The first 6 rows are patterns. Each new row is the sum of 2 different patterns, raised or lowered, with some noise. Before adding, each is slid sideways (what falls off one end comes back at the other), maybe read backwards, and multiplied by a number that may be negative. Names go in the order of the patterns.
Known rows, each followed by the names of its patterns:
[ -3  -5  -6   4   1   9   3   6   9   1   3   5  -1  13   0   8  -6  -2
   6   6 -13   2   7  16 -10   1   3   2  15   5 -10  -2  -1  -4   0  -6
   0  11   4   8   0  13   3  -8]  K
[  3   0   0 -10  -1   9 -12   7  -2   3  10   6   1   0   8  -5   6   5
   1   0 -12  -2  -7   6   5  12 -15  -5   4   4   1   0   7   2   1  -7
   5   5 -13   4   6   7   0  -2]  U
[ -4  -1  -3  -8  -5   3   5   0  -8  -3  10  -2  -7  -4  -9 -14   1  -8
  -3  -4  -5   0  -2  -6  -1  -2   9  -5   3   5  -1   2   4 -13   1   8
  -2   9  -2  -1  10   2   0   6]  S
[ -8  -8 -10   5   1   4 -15 -15  -7  16 -13  -3   5   7  16  -6   6  -2
  -3   4   4  -6 -15  -5  -3   0 -20  -7   8 -12  -6  -1  -2   1  -4   1
  -6  -4 -12  -6   4   1  -1   4]  B
[ 12   4   1  -6   9   0  -6 -19   0  -5  -2  -5  17   7   3  -3 -22   3
   4   5  -5  -1   4  -2 -13  13  -2  -4  -1   0 -10   0  -1   1  12  -5
  14   7  -1   1   0   3  -3   4]  D
[  3  -5   7 -15  -8  10 -12  10  -6  -6   2   1 -22  -8  -3   0   6   9
 -22  14  -2  -4   2  -1 -13  -8   7  -5  11   4  -3 -13   6 -15  -4   1
   3  -4   0   6   1  -2   2  11]  Z

New rows, each followed by the names of its patterns:
[ 11  10  -4  -4   8   4  -1  11  15   9   9  10 -12   6  11   1  15 -13
   3   8   5 -12   0  -3  12   8  12 -22  15   3  -3   2   0 -15  -2  -2
  -8  10   1   0   1   8 -17   1]  S Z
[17 24  8 16 12 11 12 17 16 16 16 -1 14 -2 14 21 15  2 17 15  5 -3 -2 15
 12  5 12 13 23 14 24 15 17 -1 19 13  9 34 13 10  8 14 14  8]  B D
[11  2 17 -6  8 14  6  7 16  0  7  7  2  2 20  8  7 -3  5  8  9 21  4  4
  2 12  4 -6  5 11  9 10 20 18 10  3  6 11  4  7 13 14 -3 15]  U D
[  6  -1  -5  -4  -1  -8 -18  11   1   3  -4  -6 -16   2  -4   6   2 -16
   6  -2  -3   6   8  -3   0   3 -15   3  -5 -12  -6  -6  -2  -9  -3  -4
  -2  -3 -19  -1   7 -11  -7   0]  U S
[ -2   1  -9   1  -4  -2   0  -7  11   4  -2   2  -5  -3  -8   5   8   5
  -9 -13   2   9 -12 -14   2   1   9  -7  13   3   0   0 -11  -3  -8   0
  -4  -1 -11  -6  -4   1  -6  -4]  B D
[  3   2   6  13  -6  18  -3 -11  -3  11  10   7  -9  -3   4  23 -19   7
  14   6  22   1  17   3   4  13  13  -5 -23  12   7  10 -21  -3   2  -7
   0   9   9   3   7   6   0   7]  U B
[-16  -5   7 -10  -8  -9  -5   3  10 -22  -9  -8  -3 -11   0 -19  13  -8
  -5   2   4 -10 -10   4  -6   6   0   0  -3  -1  -6  -5  -2   1 -12  -3
   2  -4  -6   7  -3  -2  -4   2]  D Z
[  5 -26   4 -12 -11  -9 -15 -21   8  -4 -14  -7   9  -8   1 -16 -16   1
 -11   5   4   1   5  -3   0   5  -8   6  -2 -17 -10   3 -13   0   2   1
   2   1 -10 -17  -5  -1 -10  -9]  S Z
[ -7   1  12   1   7   7   5  -4  -7  13  -7  13   2   8  22   7   8   9
  10  -5  15   6   1  15   8   0   8   5  26   6   5   1 -10  10  12  20
   1  21  10  12   0  20   7   3]  U D
[-17 -17 -15 -14  -9 -12  -3 -12  -2 -13 -16 -10 -10 -11  13 -12  -9 -14
  -6   0  -7 -28  -9  -2   3 -12  -7  -3   4   5  -5  -8 -13  -1 -12 -21
 -10  -6   2   1   3 -14  12  -7]  K S
[ -2  -3 -13   4  17  -3   8   8  26  -5   6   3  -7 -10   4 -15  13  26
   4   1   4  -7   1  29  -6 -16   6  10   6  16   7  -1  19   4  -4  15
  -8  17  21  -3  15  -1  -6  -6]  K Z
[-14   2 -12  -6  -3 -12   6  -9  -8  -9  -8  -1  -5 -11 -15  -9 -14 -18
 -15 -10  -1 -21 -13 -16 -10  -7  -8  -4 -16  -6 -16 -13  -1  -2  -8  -7
  -9 -21  -9  -6 -14  -5 -18 -17]  U B
[  7   3  -8  13   9 -16  12   4   6   3   8  12  11  11   2  16   7  22
  13   3   4  -7  24   5   4 -13   8  11  15   1   2   6  12   8   3  14
   6  -9   7   7  13   5   8   9]  U B
[  2   8   8 -10  -7  -2   3 -14  -6   0  -1  -7  -3  -8   6   1 -11   1
 -10  -3   6  -1   5  -6   1  -5   0 -10  -9  -3   1  -5  -5  10  -9  -1
   6  -5   4   8   4   5 -17 -14]  S D
[  4   1  -1   6   2   0  -7 -13   8  -1   5  -9  -7 -24   1 -10   0   5
  -1   2   3  -8  -5   6   1  -7   2  -5  -9   3  -8  -2  -5  -5 -20  -1
   5   0  -3  -8  -5   9 -15 -11]  U Z
[ -3  11   4   9   9  -3 -11  17  11  -1   9   8  16   5  -2   7   3   0
 -18  15  15  12   2   7  -9   5  -1   7   6  -7  11   3   2  12   6   8
  -3  16  -5   9   0   5   4   0]  K U
[-10 -19 -18  -2 -15 -16 -11  -4  -7 -13 -20 -19  -5 -18 -15  -8  -8  -2
 -19 -15   3  -8  -3  -9 -17  -8   4  -5  -1  -8 -21   9 -15 -19 -22  -8
  -7  -9 -20 -16 -21  -6 -22 -16]  S B
[ -8 -14  -4   8  -3   3  -6  -4 -15  -6   6 -15  -6  -2  -2   4  -3  -2
   6  -2 -18  19  -2  -9  -5   2  -5  -8  -4  19   8  -5 -15 -11  -1   1
   1  -8  13   4  -2 -17   8  -6]  U D
[-21  -6 -13  -9  -3 -12 -10  18 -12  -1 -14   4  -5  -8  -6 -22  -8  15
   0  -4  -7   3   0 -11 -33  -8 -17  -6 -22   7  10   0  -3 -19  -7  -3
 -10 -13 -12 -11  -7 -21   2  -6]  K D
[ 22  10 -12   6  11   2   0  -3   8  21   9  11   9   8   7  -3  -8   2
   2  -2   8   2   7  21   7   3   7   3   0  17  -4  12   0   9   9   8
  -1   9  12  23  -4  18  15   9]  K S
[ -9 -10  -7   9   2   5  -4 -12   3   0 -18   3 -11  -3  10  -8   2   1
  -7  -8  -6  -5  -2  -1  -8  -5   1   3  14   2   3   4  -4  -8   3  -8
   3   9  -2  -3  -8   1 -15   7]  S Z
[  1   0   1   6   9  -5 -10  11   5  14   5   3  -3   7  -5  20  12   1
   4   4  -3  -5  -2   4   3  -1   6  19   5   3  -4   5   0   0   1  -1
  14   4  -7  17 -10   7  -3   0]  K U
[-4 10  6  7  2 -1  0  0  2 13  1  7 -7 -1  1  2 -8  4 11  2 -4 11  0  2
 10 11 -3 -5 -5 -2 -1 -9  2 -5 -4  1  1 15 -9 -2  5  4 -8  1]  K B
[ -2 -14 -13  10 -13  -5 -10 -23  -3  -4  -7 -22  -1  -9 -14 -13  -3   1
   1  -4 -10 -11 -17   9  -1  -9  -7  -9  -6 -17 -14 -11  -9 -10  -4   1
  -7 -11  -7  -8 -11 -11 -11  -9]  K U
[-6 21 11 14  8 27 15  4 -3 12 18  2 -4 11 11  5  5  9 10  1 -5 17  9  1
  6  6 24 10 18 13 11 -6 17 15  0 10 13  1 -1  5 31  8 14 -3]  U D
[ -9 -11   0 -13 -16 -10 -17 -13  -4 -26 -12  -9   4 -20 -18 -13   2  -8
  -7 -32  -2 -14 -18 -18 -30 -13 -18 -18 -11 -17 -10  -3   0  -2 -13 -22
   2 -14 -21 -13  -8  -7 -11  -9]  K B
[-15  12   7   2   5  17   8   6  -1   0  -5  32  -2  12  17   1  -5  18
   6  -3   0  -3   8   8  21   1  21  19   0 -11   7   4   0  15  -7  -3
  -5  15   6  -7  21  17 -11  17]  K Z
[ 13   8   3  10  -1   4   3   2   8   1  11  17  -2   4  13  12   2  -3
  -5  -3   5  -6   5 -10  -4   1   4   8  -7   7  19  10   2   6  -1  11
  11   0   2   9   1   7   5  10]  S B
[ -1   3   3  -6   1   2  10  17 -10  -1  -8   2  -7  -1   8  13  -5   5
   7  10  -2  -1   0   0   0   2  -7 -14  -5  13  -3  -3   1   9  -7  -7
 -11   3   3  -7   2   0  11  -1]  K D
[  3   4   3  -8  -1   5 -10  19  -1   1  -6  10  -2   1   7  10   3  -5
  20   8   0   7  18   3  -3  11   7   0  12 -13   1   3   0  10   7  -3
   2   2  -3  15  13 -19   8  -1]  D Z
[  4   2  14   2   6  -7  -2   0   4   8   0   6   5  -1   3   1  15   7
   8  -4  -2 -12  20   1  -5  -2  -2   3   4   0  -1  11   4   2  13  -4
  -3  -3   2  10   1   7  11  13]  U S
[  2  -1   2   1  -3  17  -6   0   7   5   0  13   1  10  16   2  19   8
   3   8   3   6  -6  10  12   2   4  -4   8  12  -3 -20   4  -9   2  -1
  10   8   6  -4 -14   6   8  13]  S D
[ -1  -8  -9  -5  -2  -9  -2   6   4  -4   6  -4  -9 -23  -2 -12  -1   4
   4 -16  -4  -1 -19  11 -11  -8  -3 -17  -1  17  -1   4  -4  -1 -18   5
 -28  -3   8  -6  -5  -8 -12   1]  D Z
[21 11 21  7 13  2 13 13 13 -2 -4 -1 31 11 11 19 19 20 18 23 12  0 19 20
  6 -7 13  9 20 -7  9 21  1 13 16 13 20  8 15  2  4 -1  1 19]  K B
[ 13   3   3   8  -6  -3   7  -5  -4   2  12  -5   4  11  -2  -4   3   1
  -9  -1   2  -1  -1  -5  13  -1  12   7  -7  12  -9   7  12   2   0  13
  12   3  -3 -15  -6  15 -11  -1]  D Z
[  3   2 -12  -1  -7 -14   4  -3   0  -9  -2   2  -8 -11  -5  19  -5 -11
  10 -17 -11  -2 -13   4 -12 -11   3  12 -33 -14 -11   3   4  16 -21   7
 -10 -11   3 -11 -14 -10  -4 -16]  U Z
[ 14   3 -13   5 -22  11  -2 -20  -3  16   2 -12  -6  -4  -7  17 -17   6
  -3  10   5  15   3 -19  16 -18 -18 -11  13  -6  17  -6 -10 -12   5  -2
  -7   0  -4 -13 -15 -10   4 -12]  B Z
[ 10   2   6  14   6  21  16  -7  22  -3  10  14   6   4  36  15   5  10
  -3   2  28 -11   9  12   3  12  20  17   8  15  -2   2  11  24   5  14
  12  12   9  18  18   2  12  12]  S Z
[15 18  2 23 11  4  2  9  1 12 13  5  7 13  9 -8 23  6  2  3  7  8 17  7
  1 10  9 -4 16 -2 10 19 -1 16  2  1 10  9  7  5  0 11  9  5]  S Z
[ -4   3  -3  -3  20  -5  -6   1 -14   7   6   6   6  20   0  -1 -13   7
  -8  -5  -5  -1   7   3   0   0  -4  -8 -15   1 -10  -2   0   2   3   2
  -4   9   5 -16  10  11  -3  -2]  K D
[-24  -2 -14 -29  -6 -10  -9 -16 -10  -5  -7 -10  -4  -1 -19   8   3  -1
  -5 -11   5 -10 -19 -18  -1  -7  -1 -13 -14 -13 -11  -6  -9  -7 -12 -20
 -14  -6  -7 -17  -4 -15  -7 -12]  S B
[-13 -15  -4  -5 -11 -16  -6   5 -23  -6  -5   0  -7  -4   1 -12  -8 -21
  -9 -25 -15  -7 -13  -5 -14  -9 -12 -20  -4  -7   3 -20 -11 -10  20  -5
  -7  -9  -4 -24 -19 -13  -5  18]  U D
[ -4  13  -7  -1   4  -6  -2  -2  -1  -2  -4   4   4   6  -8  -2  -1  -8
  -4   3   7   2  -4  -2  -2   2  -4  10  -8   8  -7  -7 -15 -13   1  -3
   2  -5   0  -6   1  10   7   1]  U B
[ -5  -4   1  -2  13   1   4   4 -10   4  -7  -9  10  -4   5 -10  -2   1
  -6 -17  -1   9   4 -12   2  13   0  14   4  -8 -17  -9  -9   0   7  -4
   5  -3   8  -2   5   2  -2 -15]  K D
[-11  -3   9  -3  -6  -5   1  -4 -15  -9  -1   4   5  -1  -4   6 -12  -4
   2  -5  -6  10   8  12 -11 -11 -13  18 -10   9   1  -4  -5   2   8 -13
   1 -10 -10  -8   4  -5   2  10]  U Z
[12  5 25 24  4 13 11 13  8  7  9 18  7  7  9 10  3  1 10  8  2 19  8  9
 11 -5 18  5  1  6  3  1 12  9  6 19 10  3  4  9 23 12  5  7]  U S
[ -6  -8  -4  -6  -1 -13  -1  -4 -10 -11  -9 -13 -12 -13  -7 -15 -14 -10
  -1 -11  -3  -9  -7  -6 -10 -10 -11  -6 -19  -2  -5 -18  -6 -10  -6  -8
 -14   5   4 -11 -18 -31   5  -5]  K D
[  2  -3  -1  -2  -4   8   2   4   3   8  15  -1   6  12  14  15   6  12
   1  -9   4   5  -6  19   9  15 -10   6   7   2  18  16 -14   2   4   0
   3   5   3  14   6   3   6   6]  K D
